All groups share one centre, and each spreads out both ways along 6 directions, with some noise.
Some rows, each with its group after it:
[-23  22  28  -6   6  -4 -13 -16 -27 -38   5  -2 -20]
j378
[-53 -13 -21 -18  21   5 -59  13  -7 -20  12 -11  22]
j331
[  2 -24  -6   3   2  33  -5  52  52  -6 -16  -6   2]
j489
[-21  -4   2  -9  30  -4 -66  -6 -27 -16  41  38 -33]
j331
[-33  14  -1 -28  12   3 -45 -48 -55  15  43 -27  -7]
j489
[-54   4 -33   1  18  37 -32  16   1  -5   7   6 -13]
j489
[ 25   1  72 -28 -14  -5  -5 -25 -23 -32   8 -37   2]
j378
[  6  11  10  21 -17 -38  38  -4 -28 -23 -41  35  42]
j691
[  7  14  36  21   8  -5 -18  41 -11 -32   0  22 -12]
j331
[ 12 -24  47 -17 -19 -13  21 -15   8 -63 -42  21  23]
j913
[-26  10 -27   1  -4 -27  -6 -22 -45  13  -5  11  51]
j331
[  6  -7  17   4  -6 -19 -22   4 -47  -1  -3  36  44]
j913
[ 59  -1  27  -6  -8 -23  32 -28  18  17  15 -16 -31]
j378
[  5  33  -9  31   7  22  19  27  10  22   9 -10 -39]
j691
[  4 -29  16 -28 -19   5  32   0  52 -34 -41 -44  25]
j913
[ 55 -19  21  -4 -16 -12  14 -21 -10  31  11  14   7]
j331
[ 45 -13  30  -3   3  -3   5   6  33  -6  11   3 -40]
j378
[ 15  43  16  27  23 -39   4   6  -3 -19  20   8 -64]
j913
[  6  17   5  20  15 -24 -37  20 -36   7  26  21  -3]
j913
[-45  35 -22  12  31 -11 -25  15   6 -21  16 -27 -39]
j913
[-23 -20   8 -21   3  33 -12  21  42 -36 -13 -35  -7]
j378
[-40 -14 -13 -32   2 -11  -3 -29  13 -32 -16 -32  23]
j691
[-17  -1  23   9   6  -1 -12  12  -9 -50 -14  50  -6]
j489
[-31 -16  -6 -29   3 -19  -2 -27  17 -42 -18 -13  15]
j691
[  3 -14  -2  -4  14 -32 -50  -8 -39   7  25  42  18]
j691
[-23  37 -19 -12  -3 -43  41 -64 -11  -5  -6 -56  -3]
j489
[ 10 -32 -10 -20  10   9 -60   4 -10  35  44   2   6]
j331
[ 33 -19  14 -13 -15   2  26   1  34   3 -14 -29  10]
j913
[ 24 -20  24   8   3   9 -36  41  -9   2  11  36  10]
j489
[  7  -5   1   3   0 -22 -17  41  10   2  -1 -39  38]
j913
[ 16  -3  73 -22  -7   0 -13 -15 -14 -45   3 -22  -7]
j378
[ 27  -3  19  -4   6   5 -18   9   8  13  30 -18 -24]
j489
[ 34  -2   9  17  -8 -28  30  27  27  -3 -18  -1   5]
j489
[ 21   4  -7  10   4 -22   2  -5 -14  26  15  14  -5]
j378
[-13 -21 -24 -15   2 -21 -18 -11  -5   3  -1   0  34]
j691
[ -7  24 -13  23   5 -27  15  -3 -14 -12  -9  37  -9]
j691
[-27 -24  -5 -25  -1  35 -20  27  27  -9 -12 -53  35]
j378
[ 27  20  18  29  -9  -3   2  28 -43  28   3  18  21]
j691
[ 27  31  17  24  -7 -12  41  -4  -5   4  -5   7 -24]
j331
[-56  17 -32  17  24   4 -63  49 -29   3  17 -10  24]
j331

New rows, each followed by its group:
[-12  31 -42  27  15  12   8  18   7  40  17 -15 -31]
j691
[ 15  25  33  17 -14  18  20  23 -17   3 -12 -15   7]
j691
[ 22   3   1  17  -5 -17 -13  19 -38  31   7  25  38]
j691
[-32  12 -11  -3   5  10  -5 -33 -29  -6   4  30 -12]
j913
[-12 -32   0 -31   1 -12 -33 -22 -17 -13   4  12  36]
j331
[-17  -3  19 -18   7  -9 -46 -17 -41 -14  21   1  13]
j691
[ 14 -18  32 -17  -2  -3   2 -11  20 -36  -7   8 -18]
j331
[ -4 -23 -28 -12 -11  -3  10   9  26  13 -19 -28  45]
j691
[ 47  -1  14 -12 -16 -20  15 -28 -15  49  22 -45  13]
j378
[ 29   1  21  11  -4  23   3  38  15  12   5 -11 -11]
j691
[  8 -31   2 -22 -14  28  -9  25  23  28  -4 -63  47]
j691
[-10   5  -7   6  -6 -30   8 -12 -26 -10 -18  16  37]
j691
[-41  14 -38  -3  16  -7   1 -19  13  -8   3 -14 -22]
j691
[-20  -9   6 -23  26  -5 -48 -40 -12 -31  36  41 -51]
j331
[ 40  14  48  26  -5 -11   4  35 -15 -14  -7  26  -3]
j331
[ 17 -20  -3  -3  -3  -9 -41  17 -34  35  21  11  51]
j331
[-17  31 -20   2  12  -8  10 -30   0  11  20 -25 -43]
j378
[ 37  12  47  22  -1   6  -1  28  -4 -22   2  35 -32]
j691
[-21  13 -22  -4  11 -23  -6 -47 -33   5  19  21 -12]
j331
[ -7 -22  14 -10   7  34 -15  30  49 -31  -8  -8 -26]
j489
[-37  15 -17 -12  18  14 -15 -12  12 -10  19 -32 -40]
j691
[ 13 -27  39  -3   4  23 -47  33  -5 -24   9  42  -4]
j489
[ 56 -38  29  -3 -12  -7  10  25  43  -7 -14  18   3]
j378
[ -9  31   1  21  -1   7  44   7  20 -21 -23  -8 -29]
j691
[ 29  12  -5   3   2 -11  14 -39 -20  44  31  15 -32]
j331
[-22  20  40 -11  -5   6   4 -16 -23 -42 -10 -23   0]
j691
[-36  -7 -29 -18  13 -40 -21 -36 -12 -23  -1  19  15]
j691
[ -4  15  12  -9 -14 -48  39 -43  -9 -30 -26 -23  19]
j489
[ 21   6  -5  -5   0  -9  15 -17  12  25  17 -28 -22]
j378
[ -9  -3  -5   8 -13  10   5  56  13   1 -31 -47  59]
j331
[-17 -13  21 -28   4  17 -21 -11   8 -29   3 -18  -6]
j489
[ 53 -34  56 -16 -12   0  -7   4  16 -21   4  22  -9]
j331
[-28  27   0   8  12   8  16  12  24 -36 -13 -23 -38]
j331
[  2 -30  30 -31   5   1 -34  -3  19 -39   8  -6  -7]
j691
[ 13   8  -7  16  13   7 -21  21  -2  28  26   9 -22]
j691
[-46 -14  -6  -6  15  47 -62  25 -17 -15  16  33  -3]
j489
[  1 -23 -11 -11  -3  -5  14   5  44 -19 -20  -8   8]
j691
[-18  -6 -31   5   2   4 -37  36 -23  39  10 -29  58]
j331
[ 29  10  18  23 -11   6  17  41   7   8 -10 -15  10]
j331
[-26  14   3   8  23  -6 -45  20 -16 -24  18   8 -18]
j913
[ 31 -11  17   7  -3 -21  13   2  18 -13  -7  27 -12]
j378
[ 15  10 -10   3   4 -14  13   3  16  21  10 -35 -14]
j489
[-19 -28 -37 -21  21  32 -69  23  13  48  47 -36   3]
j331
[-14  -2  13 -11  27 -15 -61 -16 -34 -27  36  53 -32]
j331
[  0 -28  20 -24   4 -11 -25  -7  11 -32   1   5   6]
j691
[  9  26  -8  22   6 -25 -16 -14 -62  33  29  37   2]
j331
[ 10   4   3  -5 -11 -30  34 -10  19 -11 -17 -31   9]
j489
[ 30 -25  54 -10 -16  -4  -3  15  -1 -36 -21  12  28]
j691
[-30  14 -28  18  25   9 -37  22 -11   3  24  24 -27]
j378
[-26   9 -12   2  30   6 -47  43  21  -8  27 -37 -25]
j913
[-13 -27  17 -14  -8   3 -33   4 -32 -20 -13  30  54]
j913
[  3   7  53 -14 -25  33  -8  11 -35  -2  -6 -61  46]
j691
[ 20   5   4   4  -6   3  11 -24 -20  24  11  26 -14]
j913
